Every row belongs to one group in each of 4 separate groupings. Each group adds its own fixed numbers to the row, and there is some noise. The rows also spread widely along 15 directions, which tell nothing about the answers.
In the rows, zero is written as 128.
Known rows, each followed by its group in each grouping:
[121 131 130 142 116 134 133 112 154 112 110 131 140 146 128 106  98 124
 101 151 101 185 155 104 103 148 132 147 126  86 115 118 149  95  97 133] : dokes (2) (4) (4)
[123  97 119  90 123 135 104 153 113 161 139 113 154 131 122 131 153 117
 109 118 101 132 161 121 107 115 144 125 126  71 102 104 130 146 132 114] : Dafil (4) (0) (1)
[123 158 156 155  98 114  91 100 156 103 150 132 141 134  95 135 130 141
 129 123 147 132 130 121 173  96 126  98 116 118 155 135 131 130 145 113] : godi (4) (4) (3)
[120 106 104 102  78 128 123 156 157  99 145 131 156  88  98 133 109 140
 200 150 130 134 141 134 139 129 114 103  75  95 146 102 125 132 138 138] : Razak (0) (5) (4)
[109 130 108 131  94 110 123 150 127 100 157 139 105 145 113 141 167 127
 138 145 108 137 118 119 117 145 124 124 176 149  93  95 128 120 161 123] : Keb (2) (3) (0)
[114 110 126 140 179  96 123 102  93 131 165 110  90 145 131 124 128 110
 111 136 149 114 143 123  87 136 133 131  99 128 148 178 153 143 142 155] : Razak (5) (0) (2)
[152 133 152 103 131 167 109 135  88 165 124 111 129 113 126 151 128 125
 140 141 116 107 138 141 122 148  92 133 141 116 115 115 111 153 137 121] : dokes (1) (1) (3)
[ 96 144  99 127 111 125 136  97 137 146 129 158 132 143 165 128 112 143
 115 161 125 154 116 122 142 130 136 147 138 128 136 170 116 131 135 131] : Dafil (3) (1) (1)
[125 105 150 110  98 110 113 129 116 133 164 139 107 104  93 164 149 177
 182 123 117 119 112 109 121 133 105 115 103 149 158 111 116 135 132 167] : Keb (1) (2) (0)
[153 121 123 118 160 107 145 146 128 109  96 108 132 148 103 110 129 124
 148  97 125  92  99 146 145 138 142 141 112 138 127 108 132 119 102 136] : godi (3) (5) (2)
[149 104 148 118 146 148 154 165 100 135 150 147 136 161 144 133 153 144
 120  97  95 145 145 100  91 138 133 140 121 136  96  96 112 125 117 122] : godi (5) (2) (1)
[130 152 137 122 131 179 103 167 106 139 127 143 142  99 131 118 120 120
 171 175 154 101 117 158 160 203 110 121 130 166 136 165  98 161 151 132] : dokes (0) (3) (3)
[117 129 143 143 146 110 147 121 101 160 152 129 127 136 148 132 159 137
 117 123 138 138 131  86 100 111 142 144 125 114 117 139 139 138 156 113] : dokes (4) (3) (3)
[104 107  59  71 116  73 164 133 131 139  86 106 133 116 106 124 133 147
 169 150 121 106  83 127 129 136 138 159 128  99 139  93 133 140 130 130] : godi (3) (1) (3)
[151 112 121 106 152 121 170 164 111 137 123 104 141  88 149 133 116 136
 180 131 139 121 151 133  86 128 117 130  84 104 115 103 147 117 111 140] : Dafil (4) (5) (4)
[128 151 146 132 118 164 175 146 153 123 135 169 147 102 189 147  74 157
 132 159 134 169 164 145  85 180 140 102 101 202 133 149 115  66  63 153] : Dafil (1) (4) (0)
[142 157 136 124 144 121 138 151 124 117 136 136 152 121 150 120 134 140
 145 100 150  81 101 156 181 114 166 111 101 175 133 162 100 130 153 125] : Dafil (5) (1) (0)
[117 109 148  98 119 168 105 121 128 209  85 125 144  56 147 156 118 139
 149 149 150 125 128 131 119 135 112 126 126 105 144 146 147 167 115 145] : Dafil (3) (0) (2)
[157 124 111 101 105 167 171 142 127 129 110 134 164 102 152 161 121 130
 171 151 107 151 158 144 114 139  67 147 117  98 102  71 118 127 104  88] : Razak (1) (4) (3)
[141 101 120 118 126 169 101 165 163  94 123 110 158 133  95 122 117  75
 116 110 111 132 153 169 139 138 137 115 130 105 115 111 143 135 105  97] : Razak (3) (4) (3)
[147 146 140 134 137 123 120 104 119 111 146 117 119 160 122 127  93 128
 112 150 102 140 139 111 110 115 122 143 127  97 118 124 123 117 137 142] : godi (2) (5) (3)
[156 104 124 108 152 138 132 112 103 144 154 107  96 122 136 163 102 111
 142 129 107 113 133 142  95 106  89 147 135 121 126 129 145 150 137 133] : Razak (3) (4) (3)
[149 106 142 122 188 120 127 179  98 118 144 130 141 163 123  94 148 129
 122  90 122 104 121 133 128 162 162 140  89 157 132 143 104 130 106 142] : Keb (2) (2) (1)
[144 171  74 102 146 109 179  94 119 114 128 124 151 154 174 118  71 118
 127 183 120 129 124 157 138 114 123 155 119 110 118 156  92 120 135 117] : godi (3) (3) (3)
[158 116 170 118 140 163 121 131 124 153 126 117 150 113 139 147 108 133
 125  97 120 117 141 131 121  93 130 117 109 115 128 129 126 138 122 116] : Razak (1) (5) (3)
[124 142 141 106  82 155 127 124 167 122 135 152 172 108 132 139  78 161
 157 145 111 144 125 137 163 128 140 101 105 142 165 130  98 103 104 136] : Razak (4) (0) (3)
[ 92 126 115 151  92 110 104 102 158  92 133 154 103 175  73 124 180 127
 110 131 111 168 136 125 148 156  87 127 151 121 146 111 142 132 101 116] : Razak (3) (0) (4)
[141 126 152 136 140 155 134 148 133 112 134 118 126  97 132 125  82 134
 164 136 136 129 126 125 118 151 134 110 106 143 133 140 145 112 128 161] : dokes (5) (2) (4)
[146 142 129 123 103 145 103 102 139 106 140 136 127 111 115 152 103 137
 165 147 119 129 117 146 185 121  79 132 125 126 149 136 122 150 134 128] : Dafil (2) (2) (3)
[163 133 180 136 109 172  89 121 125 147 162 137 122 101 148 166  92 151
 160 105 126 109 110 106 153  67 120 113 135 149 137 141 125 155 182 136] : godi (2) (1) (1)
[121 166 133 167 142 116 131 125 137 135  53 142 163 153 109  86 193 140
 126 111 157 123  91 118 199 169 124 151 135 119 137 123 129 137 113  88] : dokes (4) (3) (1)
[123 148 174 163 149 121 137 137 117 139 155 163 182 137 158 105 154 141
 111 115 175 142 158 100 133 111 168 127  56 122 135 171  98 137 143 109] : godi (2) (4) (2)
[125 210 152 164  84 125 134 160 137  90 116 150 170 147 113 106 142 147
 143 165 133 131 126 116 162 160 153  93 137 116  78  82  79  70 165 121] : Dafil (5) (4) (2)
[147 167 160 174 142 166 121 141 149 122  97 138 144 120 150 112  91 131
 134 130 143 127 113 127 149 149 145 118 130 148 118 152 130 106 129 139] : Dafil (3) (4) (1)
[126 104 104 130 123 143 133 123 153 131  91 132 129 102 145 127  93 136
 157 139 122 146 108 106 129 140 119 162 133 127 136 131 168 139 120 135] : godi (2) (4) (1)
[126 146 167 133 164  98 146 114 105 168 138  87  66 129 157 167  98 141
  72 141 139 126 152 119   4 116 143  76 165 157 113 121 179  75 111 167] : Razak (2) (5) (4)
[ 89 132 123 169  91 101 113 103 159 117  99 117  98 128  94 133 135 136
 126 141 132 145 107  78 108 134 139 121 169 105 111 100 184 107 156 136] : Razak (1) (4) (2)
[ 87 110 142 113  91 114 124 123 147 134 173 154 138 118 121 141 124 166
 132 137 130 157 148 112 113 128 145  84  87 140 173 147 122 118 114 150] : Razak (5) (0) (4)
[157 156 175 170 132 175  88 139 140 107 126 113 104  91 125 138  69 127
 172 131 134  93  91 123 154 128 124 109 154 167 134 145 148 129 177 153] : Razak (2) (0) (3)
[159 162 165 152 128 194 114  99 155 136  79 141 199 115 156 105  60 123
 133 154 122 156 141 120 169 110 120 153  90  64 124 151 102 127 124 126] : Razak (2) (5) (2)
[125 110 139  91 106 132 117 111 134 180  77 128 151 130 106 135 145 159
 122 108  77 125  87  91 152 105 133 152 160  81 125  89 126 149 135 115] : Razak (5) (3) (3)
[132 121 129 154 130  87 187 136 118 117 125 135 112 108 133 143 178 173
 202 102 149 135  96  81 119 104  92 156 113 130 118  85 157 125 147 123] : Keb (4) (2) (4)

New rows. What belongs after each?
[107 137 120  94 135 108 143 126 120 141 152 127 119 157 144 139 121 132
  81 144 118 130 149 155  88 139 146  84 143 162 130 141 122 103 104 131] : Razak (5) (3) (4)
[151 112 159  97 121 144 132 129 143 157 120 121 123  98 147 161  83 159
 144 102 107 118 113 132 114  95 131 105 128 158 146 116 143 112 101 152] : Razak (2) (5) (4)
[137 121 137 116 149 100 145 129 118 138 156 119 117 114 137 147 129 140
 143 114 156 113 142 152 113 107 119 104  86 142 151 149 140 129 109 142] : Dafil (3) (5) (4)
[129 131 131 115 130 138 138 125 122 129 165 139 150 137 149 130 106 131
 125 141 112 139 151 129 119 120 135 126 103 125 136 145 106 122 125 126] : Razak (4) (0) (3)
[131 149 135 121 136 125 132 109 125 154  91 128 132 121 141 134 132 147
 134 120 131 113  95 127 154 123 129 136 147 140 123 132 135 128 125 129] : Dafil (4) (2) (2)
[114 128 136 133 133 146  99 122 144 130  84 129 149 121 115 101 106 130
 130 142 133 129 115 134 156 172 143 135 112 126 146 162 123 130 100 150] : Keb (1) (0) (2)
[155 116 158 134 143 169 124 144  90 134 158 132 126 141 141 139 121 119
 133 139 105 147 170 120  81 146 104 141 113 112  90 121 108 127 123 143] : Keb (1) (5) (2)
[117 149 157 147 130 130 133 122 141 144  99 129 153 122 139 116 115 141
 112 143 142 146 137 103 100 136 158 118 112 109 128 128 132  98 116 137] : Razak (2) (0) (2)
[135 133  98 109 144 109 166 132  94 115 182 114 122 154 178 145 123 105
 100 143 112 134 157 140  82  90 133 135 146 119  74 126 117 118 156  99] : Keb (2) (0) (3)
[148 154 136 152 143 127 121 118 125 102 129 116 125 122 129 125  99 129
 157 147 144 114 109 138 158 124 109 137 117 128 135 148 123 132 147 139] : Keb (2) (5) (3)
[ 98 112 103 144 118 126 148 130 144 116 143 140 122 127 144 145 152 126
 123 148 152 181 163 112  81 145 111 120 129 124 124 118 170 128 108 108] : godi (4) (2) (1)
[134 145 125  98 124  94 134 117 131 130  90 113 111 145  94 147 149 156
 122 116 122 105  92 141 136 135 111 118 159 148 134  86 138 121 100 119] : godi (0) (2) (3)
[124 118 150 139 129 158  86 138 124 126 142 141 112 150 106 121 145 117
 116 115 105 128 125 120 142 147 120 120 157 141 123 144 135 155 148 129] : Razak (5) (3) (4)
[127 101 141 164 138 128 136 207 156  69 162 124 159 118  99  84 121 111
 168 107 149 134 153 107 103 146 185 105  50 110 125 123 138 104 143 141] : Razak (3) (4) (4)
[133 163 128 122 128 124 119  81 120 139 124 131 121 164 139 130  98 146
 102 152 103 136 125 125 131 127 117 131 148 128 135 140 116 113 116 140] : godi (4) (0) (1)
[ 77 129  88 152 120  64 127 163 140  89  99 113 114 124  73 100 190 122
 150 149 170 119 109 108 121 186 156 119 131 112 116  96 171 122 148 131] : Dafil (2) (2) (2)
[ 91 105 149 124  94 148  64 122 172 119 175 152 158 145 119 115 122 117
  72 109 119 165 159 135 162  97 173  92 113 123 150 184 118 146 120 119] : Keb (2) (0) (4)
[154 133 143 140 139 149 145 175 156  99  77 126 165  99 114 115 150 125
 174 106 162 119 133 167 163 164  93 117  93 140 142  97 141 129  77 101] : Razak (2) (5) (4)
[144 110 178 127 119 144 117 129  93 172 158 121  81 120 134 177 130 155
 128 108  86 130 140  74  50  98 108 118 164 126  93  90 151 123 164 146] : Razak (1) (4) (4)
[ 92 128 135 110 127 125 140 116 129 187  70 143 145 119 143 123 139 161
 106 150 127 149 117 107 113 167 146 140 134 118 129 132 133 122  87 147] : Dafil (5) (5) (2)
[132 129 132  96 128  99 127 167 113 126 172 127 137 145 123 128 151 139
 120  96 121  92 119 119 114  90 189 102 121 141  97 120 101 126 182 124] : godi (0) (2) (0)
[107 195 148 165  94  86 138 133 148 106 129 157 160 163 109 108 181 160
 113 128 147 134 121 110 163 120 166 101 120 114 109 109  86  91 152 114] : Dafil (3) (5) (0)
[106 114 117 138  82 157 140 182 176 115 117 123 156  56 135 138 118 123
 187 124 161 124 103 121 145 122 171 101 141 137 112 112 158 126 167 109] : dokes (3) (0) (3)
[140 120 138 134 140 125 115 153 119 104 135 111 127 140 105 117 130 115
 132 110 116 114 145 125 117 141 148 119 109 113 105 110 135 114 128 138] : Dafil (1) (0) (2)
[108 102 107 139  99 103 121 109 156  88 142 154 113 148  96 124 128 154
 161 120 103 149  87 109 179 133 119 160 119 146 163 134 134 135 117 144] : Keb (2) (5) (3)
[116 148 108  87  91 151 144  75 137 192 103 150 127 118 179 185 114 150
 103 169 113 162 128 155 123 122  78 122 184 139 131 130 127 131  87 113] : Dafil (3) (3) (1)
[111 144  98  69 142  52 152 127  94 171 124 106 142 130 143 118 140 156
 113 145 131  96 117 125 108 101 167 122 112  92 119 129 108 125 156 135] : Dafil (2) (2) (4)
[114 162 146 159 119 101 120 111 123 120 124 148 146 153 110 111 156 142
 117 157 142 154 150 103 130 151 124 136  98  89 125 122 114 113 125 131] : Dafil (2) (4) (2)
[154 131 136 141 135 147  99 121 143  87 140  92 148 135 103 126 116  79
 109 129 129 139 177 150 126  97 108 116 108  56 116 112 147 137 134  94] : Razak (2) (0) (3)
[131 122 159 117 120 172  55 152 132 132 144 129 165 115 101 122 137 111
 131 112 138 101 120 157 204 120 139  99 124 127 144 169 102 183 159 110] : Keb (5) (3) (3)
[142  68 145 113 140 157 132 178 106 152 123 145 137 124 115 124 165 140
 169  94  93 132 107  94 115 151 130 176 116 119 102  97 118 153 123 144] : Keb (3) (2) (2)
[121 102 123  95 149 134  95 130 163 142  96  89 144 139 110 113  93  98
  70  96 117 111 117 156 134 101 190 111 144 113 130 152 158 137 100 123] : godi (3) (5) (3)
[124 108 124  78 157 114 115 167 125 157  86 105 148 137 125 101 150 126
  95  84 114  86 100 158 147 133 178 127 149 149 119 134 128 140 103 117] : Keb (2) (0) (4)
[100  98 122  69  90 123 114 114 138 177 109 116 138  99 113 132 100 162
 137 144  88 137 113 101 117 127 151 125 132  90 142 117 136 126 124 162] : dokes (5) (0) (4)
[111  82 114 118 119 115 126 148 133 133 155 118 138 111 114 134 146 108
 145 112 144 129 137 123 114 116 158 125 104 107 124 126 153 141 144 121] : dokes (3) (4) (2)
[155 187 164 171 143 173 115 126 149 114  90 113  96 153 154 133  76 123
  87 119 101 122  95 128 126 136 154 103 229 185  72 120 159  70 130 140] : Dafil (4) (2) (1)
[132 192 138 159 134 150 123 111 125  99 125 118 106 163 149 122  86  99
  94 166 125 124 124 154 133 162 139 104 187 169  87 148 126  85 143 136] : dokes (5) (0) (2)
[118 135 163 153 107 172 122 149 133 121 181 159 111 143 143 137 113 132
 115 135 107 162 139 103 100 144 151 104 159 169  98 142 118 104 150 145] : dokes (3) (2) (4)
[153 122 177 142 135 165 149 156 118 149 147 135 162 107 159 141 112 144
 141 110 122 141 157  86  83 102 148 127  89 101 101 113 118 116 147 118] : Razak (1) (4) (3)
[140  98 105  89 176 151 132 127 113 157  97 148 119 144 151 106 114 129
 136 104  83  91  73 155 163 168 129 190 137 190 153 181 109 162 100 149] : Razak (3) (0) (0)
[117 148 149 135 126 131 127 143 119 142 150 125 136 119 145 132 123 136
 121 127 153 111 125 125 127 124 170  99 125 153 125 155 115 123 160 122] : dokes (1) (1) (3)
[116 131 118 152 124 105 154 118 112 130 154 149 100 137 143 145 154 145
 144 136 128 143 118  96 115 124 111 157 139 130 113 130 138 135 156 124] : Dafil (3) (4) (3)
[129  82 144  93 114 145 121 144 159 153 125 110 142  91 136 171 120 137
 122  69 126 115 119 149 133  74 155  95 138 151 134 125 157 140 103 107] : Keb (1) (5) (3)
[133 154 111 119 113 108 172  74 146 117 156 134 120 109 182 167  70 153
 145 162 138 152 142 136 102  86 110 118 110 151 150 147 138  96 112 144] : godi (4) (0) (0)
[180 155 149  93 103 123 121  70 106 137 156 122 129 117 122 184 122 154
 171 115 104  91 120 157 178  54  50 118 114 111 149 105  91 148 153 121] : Razak (5) (0) (0)
[139 154 183 127 125 155 115 137 156 128  89 128 150 145 107 119  92 156
  99 126 107 141 124 128 130 162 158  96 133 147 139 113 116  83  67 153] : godi (5) (5) (3)
[111 149 156 109 115 127 129 123 128 180 118 140 149 114 148 143 120 172
 114 144 126 135 126 116 119 127 154 108 130 134 137 136 113 112 111 141] : Dafil (4) (5) (3)
[161 117 118  77 118 171 162 100 117 154 123 147 122 120 179 185 103 140
 132 139  83 155 142 157 117 124  49 163 159 159 125 107 124 142  69 103] : godi (2) (0) (3)
[119 122 115 125  84 129 153 176 147 119 104 121 125  83 121 155 154 150
 188 124 143 122 116 118 115 134 116 101 154 143  97  65 159 124 144 110] : godi (1) (5) (4)
[136 137 137  95  99 137 192 147 101 154 179 167 129 127 192 188 137 172
 142 129  98 143 139 122  85 111 116 118 147 189 105  90  91 101 129 108] : Razak (2) (0) (3)
[132 158 138 116  86 155 113  75 136 160 116 147 139 134 144 166 136 147
 119 133 108 145 118 131 179  83  77 137 178 116 121 123 116 158 137  89] : godi (4) (5) (3)
[169 155 166 109 137 146 142 107 126 150  95 123 133 128 142 150 100 157
 127 122 110 128 129 148 120 123  87 124 124 142 146 103 121 104  73 133] : Razak (2) (1) (4)
